The rows are grouped in 4 ways, from coarse to fine. Each group lies inside one group of the grouping before and may be the whole of it. The rows also spread widely along 16 directions, which tell nothing about the answers.
Some rows, each with its group in each grouping after it:
[ 1.42  3.34  0.63 -0.55  2.94  1.45  1.63 -3.39 -0.81  0.91  2.01 -2.09
 -2.10  0.08 -1.85 -0.23 -0.97  0.03 -0.40 -0.05  1.98 -0.19  2.08 -0.26
  1.66] : Z461 sovak Z439 kis
[ 0.81  0.34  1.98 -0.24 -0.78 -0.88  0.83 -1.45  0.21 -3.16  0.13 -0.75
  0.62 -0.65  1.12  0.73 -0.70 -0.81 -3.20 -2.46  0.41 -0.63  2.76 -0.33
  1.28] : Z113 zalid Z947 balu
[-1.22 -1.10 -0.09 -1.01  0.51  2.06 -4.00 -0.20 -0.80 -0.91  0.09 -0.71
  0.28  2.60  0.72 -0.93 -0.04  1.33 -0.51 -1.47 -0.22 -0.32 -2.04  0.66
  1.91] : Z461 peb Z21 Valin
[ 3.17 -0.62 -0.09 -2.51 -1.22  0.98  1.24  2.03  0.49 -1.63 -0.94 -2.06
 -1.33 -1.31 -0.71  0.17  0.54  1.51  0.74 -2.62 -0.62 -2.82  2.22  0.76
 -1.35] : Z461 sovak Z815 gop
[ 1.25 -0.22 -1.29  1.88  1.74  0.47 -0.99  1.10 -0.18 -1.85 -2.55 -3.66
 -0.64  0.37  0.65 -0.40  0.66  2.06 -2.58 -2.65 -0.24 -1.77  1.33 -1.09
  3.10] : Z461 sovak Z649 Nufim
[-0.37 -3.03  0.97 -1.60 -0.85  0.77 -0.63  4.01  2.38 -1.43  1.20 -1.33
 -0.14 -1.05  1.17  0.32 -1.24 -0.73 -0.45 -0.29 -1.27 -1.92 -2.02  0.54
 -3.32] : Z461 peb Z678 bafu
[-1.45 -1.06 -0.97  0.91  2.46  0.19 -1.27 -0.55 -0.43 -0.36 -0.68  1.23
  0.85  0.23  1.40 -3.16  2.66 -1.37 -0.55 -0.56 -1.31  1.96 -4.12 -2.43
 -0.07] : Z461 sovak Z439 lav
[ 0.45  0.49  1.63  3.32 -0.71  1.10  3.10 -1.80  1.20  0.37  2.75 -1.34
 -1.54 -0.79 -1.36  0.79 -4.48  0.74 -0.24  1.06  2.40  2.27  0.86 -1.34
  0.53] : Z991 Mafiv Z308 Por
[ 1.82 -0.24  2.47  1.55 -1.34  1.79 -0.13 -0.91  1.40 -2.02 -0.97 -0.39
 -1.60 -0.43 -0.77  1.70 -0.72  1.20 -0.16 -0.99  1.84  0.07  1.18  3.58
  1.22] : Z461 gosaz Z486 viron
[-0.28  1.26  0.55 -0.04 -0.23 -2.49  0.92  0.75 -1.75 -3.30  0.16 -2.42
 -0.71 -1.72  0.93  0.50 -2.41 -0.28 -1.12 -2.20  1.30 -2.10  1.21  0.56
  2.96] : Z461 gosaz Z486 Zito
[ 0.82  1.71  0.97  0.20  0.95 -1.63  1.82 -0.95 -3.38  1.33  0.95  1.26
  1.82 -0.41 -0.90  0.41  0.48  2.82 -0.42  1.42  0.95  0.62  2.18 -0.14
  1.70] : Z991 bovo Z629 Vip
[-1.82 -0.67  2.40 -1.12  0.11 -0.70 -2.51 -2.07 -1.67  0.40 -2.35  0.98
 -1.16  1.14 -0.74 -1.87  2.89  1.69 -0.01 -0.69 -0.28 -0.11  1.62  2.52
  0.89] : Z113 zalid Z801 zizut
[-3.00 -0.18  1.16 -1.20  0.75 -1.90 -3.88 -0.10 -0.10  0.60  0.03  1.26
 -1.76 -0.17  1.10  0.46 -0.09  1.78 -1.68  0.24  0.74 -1.66  1.80 -1.68
  0.68] : Z113 Reni Z342 vuvu
[-2.60  0.64  1.53 -1.33  0.96 -0.47  1.33  2.04  0.06 -0.18  1.81 -3.01
 -0.14  0.11 -0.10 -0.15 -1.94 -1.51  0.14 -2.15  1.49 -3.54  0.88  0.86
  1.66] : Z991 bovo Z629 diz
[-0.07  1.05  1.54 -0.30  3.12  1.46 -0.46 -1.99  0.10 -0.81 -1.03 -2.29
 -2.50 -0.33 -1.29  0.66 -0.10 -0.64 -1.28 -1.04  1.30 -0.35 -0.43  2.18
  1.92] : Z461 sovak Z649 surep
[ 1.54  1.73 -1.34  2.58  1.60 -0.35 -1.54 -0.50  1.18 -0.46  1.02 -2.58
 -3.09 -0.57  0.67  0.16 -1.12  0.76 -1.88  1.97  0.79  0.09 -0.29 -0.54
  0.24] : Z991 Mafiv Z918 Podin
[-0.44  0.00  2.52 -0.07 -1.29 -1.79 -0.57  0.74  0.61 -2.19 -0.68 -2.85
 -1.92 -2.04 -0.20  3.08  0.20 -1.65 -1.54 -4.33 -1.02 -0.78  2.75 -0.03
  0.76] : Z461 peb Z21 kural
[-0.52 -0.57  0.06  0.39  0.49 -1.04  0.74  0.54 -0.31 -0.30 -1.84 -3.40
  0.01  0.41  0.74 -1.66  1.67 -0.41 -2.42 -3.21 -1.36 -1.73  1.67 -0.33
  0.20] : Z991 Mafiv Z918 leb
[ 1.74  2.19  2.01 -1.84  1.41 -0.91  1.23 -3.14 -0.21 -0.12  1.21  2.02
 -0.12 -1.31 -0.06  0.81  1.39 -0.17 -2.17  0.26  0.84 -0.22  3.78 -1.23
 -0.29] : Z113 zalid Z947 kudo
[ 1.05  0.39 -1.27 -0.95  2.84 -0.82 -1.82  1.35  0.60 -1.20 -1.23  1.40
 -0.68 -2.38  1.10  2.01  1.75  1.43 -1.19 -0.25  0.18 -1.72 -0.68 -2.07
  0.18] : Z113 zalid Z801 zizut
[-1.06 -1.08 -1.03 -1.20  2.06  2.33  0.68 -0.18  0.22  2.39  1.53  0.06
  1.00  1.16 -0.18 -2.29 -0.09  0.74  0.32  0.75 -0.30 -0.57 -2.04 -2.12
 -2.18] : Z113 zalid Z947 kudo
[-2.20  0.22 -0.34  0.39  2.23  0.38  2.78 -1.04  0.75  0.72 -0.69 -1.11
  2.11 -0.41  2.09  0.21 -0.69 -2.32 -3.04 -1.60  1.68 -1.96 -2.02  0.45
 -1.22] : Z991 Mafiv Z918 Podin
[-0.57 -0.36 -0.27 -0.95  1.19  1.48  3.93  0.88  0.77  0.57  0.81 -1.09
  0.95 -1.06 -0.48 -0.48  0.36 -2.45  0.83 -4.10 -0.36 -0.98 -0.50 -3.56
 -0.92] : Z461 sovak Z815 gop
[-1.07 -1.68  0.46  1.95  1.74  1.20 -1.04  1.67 -1.12  0.90 -0.25 -2.49
  1.77  1.36 -0.74  0.60  0.84  1.40 -1.93 -0.88 -1.52  0.58 -0.91 -0.49
  1.84] : Z461 sovak Z649 Nufim
[ 0.91  1.43  1.11  0.76 -0.39  1.29  0.34 -1.11  0.62 -2.63  2.21 -2.81
  0.32  0.00 -0.30  2.37 -2.45 -1.69 -1.90 -2.65  0.65  0.35  0.45 -0.32
  2.10] : Z113 Reni Z342 vuvu
[ 2.76  0.87  1.33 -0.39  0.14 -1.27  2.04  2.55 -0.74 -3.41  1.06 -2.54
 -0.66 -2.78 -1.70  3.03 -1.01 -0.33  0.13 -2.53 -0.67 -0.55  1.32  0.25
  2.57] : Z991 Mafiv Z918 Podin
[ 1.39  0.47  0.62 -0.18 -0.67 -0.23 -2.20 -1.29 -2.10  2.10  0.63  1.66
  2.07  1.42 -0.55  0.35  4.28  2.43 -0.29  1.89 -1.21  0.91  1.69  1.98
 -1.09] : Z113 zalid Z947 balu
[-0.41  1.47 -1.30  0.39 -0.99 -3.32  0.06 -1.16 -4.14  2.20 -0.19 -0.61
  2.47 -0.04  0.95 -1.05  2.29  1.68 -0.84  2.54 -0.55 -0.71  0.45  2.78
 -2.30] : Z113 zalid Z947 kudo
[ 0.25  0.49  0.40 -0.14 -2.84  1.32 -0.99 -1.39  1.27  0.03  0.92  2.15
 -0.21  0.97  0.66  0.03  0.91  0.41  1.80 -2.09  1.21  0.32  1.00 -0.23
 -0.22] : Z991 bovo Z629 Vip
[-0.54  0.04  3.67 -2.46 -1.96  0.85 -0.62 -1.82  0.40 -0.38  2.14  1.80
 -0.77  0.78 -0.94  0.23 -0.05 -0.92  1.27 -0.51  0.89  0.45  0.96  3.13
 -0.38] : Z991 Mafiv Z918 Podin
[ 1.34  1.28 -0.25 -3.74  3.25 -0.99  1.83 -0.29 -1.01  0.45 -1.60 -0.10
 -2.78 -3.24 -1.55  0.37  2.14  0.59  0.65 -1.90 -0.34 -1.89  1.63 -2.02
 -0.93] : Z461 sovak Z649 surep
[ 1.28 -0.63  1.28  0.01 -0.88  0.09  5.17  2.08  1.27  0.27  0.38 -1.38
  0.03 -1.66 -1.21 -1.64  0.87 -0.67  1.81 -2.66 -0.08 -1.89  3.46 -1.56
 -1.43] : Z461 sovak Z439 lav
[-1.69 -0.84  0.05  1.02  2.41  1.49 -1.08 -0.40  0.84  1.43  0.78  0.73
  2.21  1.86  2.20 -1.00 -0.04  0.47 -3.37  1.67  0.85 -0.04 -2.14 -0.70
 -0.62] : Z991 bovo Z629 Vip
[-0.83 -0.89 -2.37 -2.73  0.51 -0.35 -0.37  2.42 -1.33  1.76 -0.42  0.26
 -1.46 -0.77  0.15 -1.67 -1.24  4.77  2.49  1.01  1.29 -3.89  0.08 -1.38
 -1.19] : Z461 sovak Z649 Nufim
[-0.77  0.15 -1.10  2.73  1.88 -0.04  1.86  2.38 -0.44  2.69  0.74 -2.63
  0.74 -0.24 -0.88 -0.64  0.64  0.60  0.81  0.57 -0.27 -0.33 -1.20 -1.06
 -0.19] : Z991 bovo Z629 diz
[-0.38 -0.35  1.83  0.56 -0.88 -2.68 -2.68  0.63 -0.20 -1.77  0.69 -0.98
  0.11  0.29  1.84 -1.51  1.66 -0.85 -2.71  1.52 -1.37 -0.49  1.20  2.13
 -0.60] : Z113 zalid Z947 kudo
[ 0.44  0.57 -0.44 -1.43  2.03  2.57 -2.78 -0.02  1.73  0.12  2.74 -2.96
 -2.06  0.90 -0.09  0.96 -0.42 -0.74 -1.86 -1.18 -0.91 -0.62 -0.45 -2.16
 -0.45] : Z461 sovak Z439 lav
[ 1.05  0.11  1.53 -1.38 -0.32 -0.70  0.75 -2.56  0.14 -0.49  0.32  2.93
 -1.21 -2.29 -0.32  0.95  1.04 -0.62 -0.24 -0.22 -0.70  2.74 -0.46 -1.08
 -2.32] : Z991 Mafiv Z918 Podin
[-0.01  0.82 -1.11  0.67  0.28 -0.71 -1.64  0.76 -3.53  0.07  0.88 -0.86
  1.32  1.95 -0.26 -2.50  1.30  2.11  1.48  0.39 -0.60  0.54 -1.08  0.75
  2.82] : Z991 bovo Z629 Vip
[ 1.46  1.79  0.89  0.52  0.37 -1.02  2.07 -0.99 -1.06 -1.80 -0.34 -0.10
  0.84 -1.86 -0.47  1.68  0.73 -0.40 -0.25 -1.53  1.07 -0.27  1.24  0.95
  1.69] : Z113 zalid Z801 zizut
[-0.01  0.89 -1.65 -2.07  2.67  0.21 -0.44  1.37  0.45  0.58  1.24 -2.61
 -2.54 -1.25 -0.33  0.57 -0.36 -0.30  0.20 -1.27 -0.29 -2.08 -1.06 -2.14
 -0.93] : Z991 Mafiv Z308 Por

New rows, each followed by its group in each grouping:
[-0.24 -1.81 -0.25 -0.60  0.06 -0.34  1.15  0.45 -1.45 -0.06 -0.15  0.68
  2.02 -0.31  1.42 -2.50 -0.51  1.39 -0.66  1.83 -0.32 -0.20 -2.41  0.61
 -2.47] : Z461 peb Z678 bafu
[-0.01 -1.63  0.52  0.74  0.10  2.78 -1.88  0.62  2.02  2.36  0.43 -1.05
 -2.24  0.38 -1.89  0.14  2.12  0.57  1.66 -0.12 -1.65  1.43 -1.34 -0.07
 -2.75] : Z461 sovak Z439 lav
[ 0.10  0.74  0.14  1.12 -0.43  1.56  1.49 -1.87  2.46 -0.32  0.08 -1.23
 -1.65  0.10  0.24 -0.98 -0.72 -0.83  0.10 -2.43  1.79 -1.25  1.72 -1.09
 -0.12] : Z113 zalid Z947 kudo
[ 0.91  1.81 -0.59 -1.28 -0.16  0.60  0.13 -1.36  0.51  0.78  1.51  0.72
 -1.25  0.12 -0.18 -0.23 -0.23  1.68  0.81 -1.28  1.58 -1.75  3.45 -3.09
  0.32] : Z113 Reni Z342 vuvu
[-0.41  0.73  1.21 -0.56  1.94 -0.51  1.13 -1.15  0.41 -0.24  0.68 -0.87
 -2.10 -2.76 -1.04  1.93 -1.42 -0.91 -0.91  0.33  0.39  0.60 -0.95 -0.57
 -1.30] : Z113 zalid Z801 zizut
[ 2.01  2.48 -0.70 -0.43  0.95 -0.29  2.64  0.51 -1.67 -1.69  0.35 -3.57
  1.07 -0.94 -0.22 -0.23  0.61 -1.49  0.36 -1.74  0.93 -2.54  0.11  3.00
  1.15] : Z461 sovak Z439 lav
[ 1.95  1.53 -0.40 -0.71  1.47 -1.20  0.10  1.19 -0.20 -2.52  0.43 -1.31
  1.62 -1.48  1.91  0.78  2.16 -2.19 -2.35 -0.99 -0.32 -1.92 -0.34  1.07
 -0.10] : Z461 sovak Z439 lav
[ 0.14 -2.14  0.93 -2.42 -0.08  0.31 -0.93  2.10  0.76 -1.84 -0.79 -0.97
 -1.30 -0.49  1.00 -1.22 -0.84  1.41 -1.32 -0.71 -0.20 -2.71  0.51  0.49
 -1.10] : Z461 sovak Z815 gop
[ 1.90  2.64 -1.70 -2.48 -0.83 -1.43  2.93 -2.00 -2.96 -1.84  0.29 -0.98
  2.59 -1.09  1.45  0.06 -0.47  0.09 -1.17 -1.61  1.10 -2.38  0.91  1.12
 -0.68] : Z113 zalid Z801 zizut
[ 1.68 -1.37  2.00 -0.91 -1.90  1.39 -1.77  0.24  0.37 -2.57  1.91  0.96
  0.62  1.11  0.81 -0.19 -0.91  1.33 -1.36 -0.15 -0.36  0.52  0.91  0.41
  0.65] : Z461 gosaz Z486 Zito
[-1.01 -0.33 -0.12  0.72  0.79 -0.66 -0.36  2.09 -1.19  2.45  2.96 -0.93
  2.89  2.14  0.43 -1.84  2.05  0.10 -0.79  1.21 -1.60 -0.30  0.14 -1.12
 -0.24] : Z991 Mafiv Z918 leb
[ 0.45  0.80 -2.42 -2.56 -0.15 -0.53  0.50  0.19 -2.52  1.32 -0.92 -0.90
 -1.69 -1.80 -1.18  0.32  0.14  3.09  2.72 -1.58  0.01 -1.63 -0.09 -0.81
 -1.23] : Z461 sovak Z439 kis
[-0.90 -0.16  1.18 -3.39  0.23 -0.47  1.03  2.15 -2.57  0.82  0.01 -3.12
  0.12 -1.24 -2.42  1.57  1.11 -0.52  1.86 -1.88 -1.32 -2.09 -0.76  3.97
 -1.14] : Z461 sovak Z649 surep
[ 0.75  1.02 -0.51  1.28 -1.33  0.85  3.84  1.20  0.36  0.16  1.75 -2.81
  0.59 -0.89 -1.45  0.02 -1.24 -1.25  2.87 -1.73  0.96 -1.14 -0.06  0.58
 -0.64] : Z113 Reni Z342 vuvu
[ 0.81 -1.30  1.94  0.67  0.42  2.23  3.00  0.27  3.86  0.05 -1.03 -0.09
 -2.82 -0.96 -0.89 -0.79 -0.94  0.99  0.59 -2.26  2.22 -1.78  3.15 -1.56
 -0.22] : Z991 Mafiv Z308 Por
[ 0.25  2.42  0.10  0.96  0.95  0.38  2.23 -3.96 -1.04  3.10  1.58 -0.22
  0.02 -0.61 -1.12  2.11 -0.11  0.75 -1.59 -0.45  0.92  1.68  2.59 -3.23
 -0.41] : Z461 sovak Z649 Nufim
[-2.63  1.78 -0.36  0.75  0.46 -0.92 -1.45 -2.42 -2.20  2.05  0.35 -1.52
 -2.22  0.35 -1.12 -1.00  1.03 -0.80  2.30 -1.17  0.11  1.22 -1.02 -0.06
  0.74] : Z461 peb Z21 kural
[-0.68 -0.06  1.60  0.49  0.99  1.61 -1.53  0.00 -0.24 -0.23 -1.47 -2.27
 -2.03 -0.30 -2.54  3.85  0.33  1.12  0.57 -4.61 -0.06 -0.05  0.76  0.37
  3.59] : Z461 peb Z678 bafu
[ 1.29  0.96 -0.87  0.46  2.55 -1.02  1.05  0.82 -0.77 -0.46 -2.19 -1.51
  0.19 -1.97  0.77  0.85  2.15  0.09 -1.74 -0.86  0.19 -2.10 -0.34  1.27
 -0.22] : Z461 gosaz Z486 viron
[ 0.46 -1.64  0.50  3.69 -0.93  1.33 -0.03  0.12  0.82  0.33 -0.27 -3.00
  1.08  1.00  0.19  1.09 -0.67  1.19 -3.27 -0.23 -1.11  1.53 -0.41  0.79
 -0.62] : Z991 Mafiv Z918 Podin
[ 3.35  1.35 -0.17  1.15 -0.39  3.23 -0.24 -1.38  1.02 -0.73  0.87 -3.20
 -1.22  1.76 -0.77 -0.89  0.87 -0.05  0.13 -1.01  0.24 -0.22  0.69  2.70
  0.12] : Z461 gosaz Z486 viron
[-1.05 -2.74  1.11 -2.29 -1.73  2.19  1.87  1.07 -0.77  0.24  0.35  0.41
  1.95  2.04 -0.25 -4.28  0.43  0.43  2.51 -2.33 -0.54 -1.37 -0.45  1.09
 -1.01] : Z461 gosaz Z486 Zito
[ 0.97 -2.45  1.74  1.12 -1.87  4.50  0.02  0.25  3.26  1.70 -0.18  1.10
  2.23  2.07 -0.96  1.50  3.13  0.78  0.33 -2.90 -0.71  0.17  1.67  0.14
 -1.59] : Z113 zalid Z947 balu
[ 0.37  1.59 -0.65 -0.67  0.65  1.15  1.89  0.26  1.85 -1.30  0.80 -2.16
  0.89 -0.82  1.58  1.72 -0.56 -2.82 -1.38 -2.90  2.07 -3.41 -0.05  0.74
 -0.29] : Z461 sovak Z649 surep
[ 2.32 -1.79  0.22  1.42 -3.56  3.44 -1.70  0.11  1.05 -0.37  0.43 -0.38
  1.78  3.12 -0.62 -0.94  2.75  1.81  1.00 -2.14 -1.91  1.34  1.08  0.59
 -0.35] : Z113 zalid Z801 zizut
[-0.07  1.77  0.44  0.64 -1.46 -0.94 -1.25 -1.31 -0.35  0.07  2.81  0.48
  0.47  0.52  1.13  0.11  1.52 -1.70 -0.37 -0.59 -0.21  0.91  0.92 -0.68
 -0.15] : Z461 gosaz Z486 viron
[ 1.07  2.52 -0.19  1.86 -1.49 -3.26  3.24 -1.33 -0.39 -0.02  0.93 -0.51
 -1.18 -2.91  0.40 -0.09 -1.08  0.15  0.38  1.22  1.87 -0.76  2.95 -0.51
 -1.36] : Z113 zalid Z947 kudo
[-0.63  0.05  0.69 -0.37  0.04  0.31  1.22 -0.05 -0.08  2.42 -0.09  1.44
  2.33 -0.77 -0.76  2.47  3.28 -0.42  0.60 -1.93 -0.39 -0.47  0.57 -0.07
 -1.63] : Z113 zalid Z947 kudo
[ 2.15 -1.48  0.19  0.94 -0.68  0.58  1.37  2.72 -0.35 -0.19  0.03 -4.40
  1.25  0.62 -0.87 -1.64  0.58  1.39 -1.11  0.05 -2.23 -1.28  1.36  1.48
 -1.68] : Z113 Reni Z342 vuvu
[ 0.04  0.91 -2.48  1.69 -2.17 -0.07  4.01 -0.77 -0.62  0.76  1.05  0.29
  1.47 -2.10 -0.30  1.08 -1.34 -0.09  3.08 -2.17  1.17  0.80 -1.51 -2.79
 -1.36] : Z113 zalid Z947 balu
[ 0.57  0.53 -1.83 -2.43  1.15 -0.23 -1.68  1.19  0.14  1.49  0.72  0.55
 -1.02 -0.82  0.57  0.61  1.99  1.70  0.09 -0.39 -0.62 -2.06  0.97 -3.15
 -1.65] : Z461 sovak Z649 surep
[-1.27 -2.19  3.52  1.62 -0.53 -0.52  1.82  2.66  1.32 -1.09  0.09 -1.17
 -0.01 -0.06 -0.81 -1.61  0.56 -1.49  0.49 -2.02 -0.66 -0.26  1.41  0.64
  1.36] : Z991 Mafiv Z918 Podin
[-1.05  0.48 -2.60  1.22  1.37 -0.32 -0.09  1.29 -0.92  1.54 -0.48 -3.50
 -0.24 -0.90  0.79  0.61 -0.67  0.68 -0.86  0.57  0.49 -1.88 -2.64  0.82
 -1.57] : Z461 sovak Z815 gop
[-1.05  0.56  0.84  0.37 -0.97  0.11  2.65 -0.83  0.83 -0.82  1.57 -1.51
 -0.03 -1.04  0.40  0.62 -2.42 -2.01 -0.51 -2.33  1.49 -0.50  0.50 -1.19
  0.00] : Z461 sovak Z649 surep
[-1.06 -0.08  0.66 -0.74  0.75  0.99  1.33  1.17  0.48  1.37 -0.47 -1.30
 -0.87 -1.74 -1.09  2.46 -1.20  0.67  1.42  0.12  2.34 -2.68 -1.18  3.56
 -1.37] : Z461 sovak Z649 Nufim
[-1.10 -2.11 -0.23  0.23  0.23  1.75  2.14  0.24  0.98  2.00 -1.34  1.95
  1.26 -1.59 -0.15  2.39 -0.35  2.10 -0.14 -2.13  0.73  0.03 -0.65 -3.35
 -1.62] : Z461 sovak Z649 Nufim
[ 0.75 -0.95 -1.73 -0.43 -0.06 -2.08  0.96  2.67 -2.77  1.08  0.18  1.17
  1.39 -1.50 -0.22 -1.56  1.79  3.07  1.77  1.00 -1.66  0.11 -0.22 -2.98
 -0.94] : Z461 sovak Z649 surep
[ 1.87 -1.89  3.73 -1.05 -1.18  1.67  2.27  1.31  1.12 -0.78  1.94 -0.23
 -0.12  0.42 -2.07 -1.56 -0.26  0.89  0.67 -0.76 -1.07  0.72  2.93 -0.49
 -0.19] : Z991 bovo Z629 diz
[ 1.00  0.16 -0.85  2.10 -3.81 -1.38  1.78  1.24  1.42 -2.71  1.19 -1.92
  1.10 -0.41  2.25 -2.20 -0.06 -2.29  0.51 -1.91 -0.10 -1.25  0.82 -0.06
 -1.23] : Z113 zalid Z947 kudo
[ 1.32 -0.71  1.04  0.37  1.28  1.22  0.21  1.01 -0.33  1.68  3.03  0.19
  0.02  1.33 -2.03 -2.17  1.82  1.21  1.18  0.87 -1.90  2.08  1.06 -3.04
  0.44] : Z991 Mafiv Z308 Por
[-0.73  0.97  2.58 -1.07  0.43 -1.04 -2.59  1.07 -0.54 -1.32  1.68 -0.86
 -2.77 -0.41 -1.53  0.95  0.37 -0.48  1.79 -1.37  0.11 -0.58  1.70  0.50
  3.10] : Z461 peb Z21 kural
[-0.10  2.01  1.83  0.45  2.05 -0.50 -0.08 -1.71 -0.92 -0.11  0.13 -1.51
 -2.67 -0.37 -1.65 -1.28  1.28 -1.30  1.44 -0.08  0.92  0.24  0.61  2.10
  1.77] : Z461 peb Z21 kural
[ 2.38  1.29 -2.15 -1.98 -0.93  0.40  1.71 -0.34 -0.88 -1.38  1.85 -0.49
  0.09 -0.99  1.05 -0.74 -2.95  1.56  0.57  0.71  1.39 -1.02 -1.39 -0.16
 -1.69] : Z991 bovo Z629 Vip
[ 0.98  0.38 -1.02 -1.23 -0.36  1.27 -0.83  0.06 -0.74 -0.64 -0.44  0.24
  1.90  1.07  1.30 -0.47  2.34  0.10  0.26 -1.83  0.28 -1.91 -1.04  2.35
 -0.26] : Z461 gosaz Z486 viron
[ 0.40  0.13 -0.31  0.31 -2.52  1.94  0.86  0.13  1.34  1.48  1.70 -0.66
 -0.71  0.76 -0.76  0.57 -0.72  1.78  1.97 -2.54  1.12 -1.23  3.23 -2.57
 -0.01] : Z461 sovak Z649 Nufim
[ 1.94  1.91 -0.09 -0.14  2.40  1.19  2.49 -1.58 -1.41  0.93 -1.32 -1.67
 -0.63 -1.32 -2.26  0.96  1.72  0.14  1.35 -1.27  0.82 -0.32 -0.26  2.24
  0.11] : Z461 peb Z21 Valin
[ 1.53 -0.02  0.12  0.38 -0.18 -0.19  0.54  0.32 -0.31  0.89  1.46  0.14
 -2.39 -1.43 -1.65 -0.46 -0.44  2.43  2.10  1.14 -0.49  1.21  0.99 -2.55
 -0.88] : Z461 peb Z678 bafu
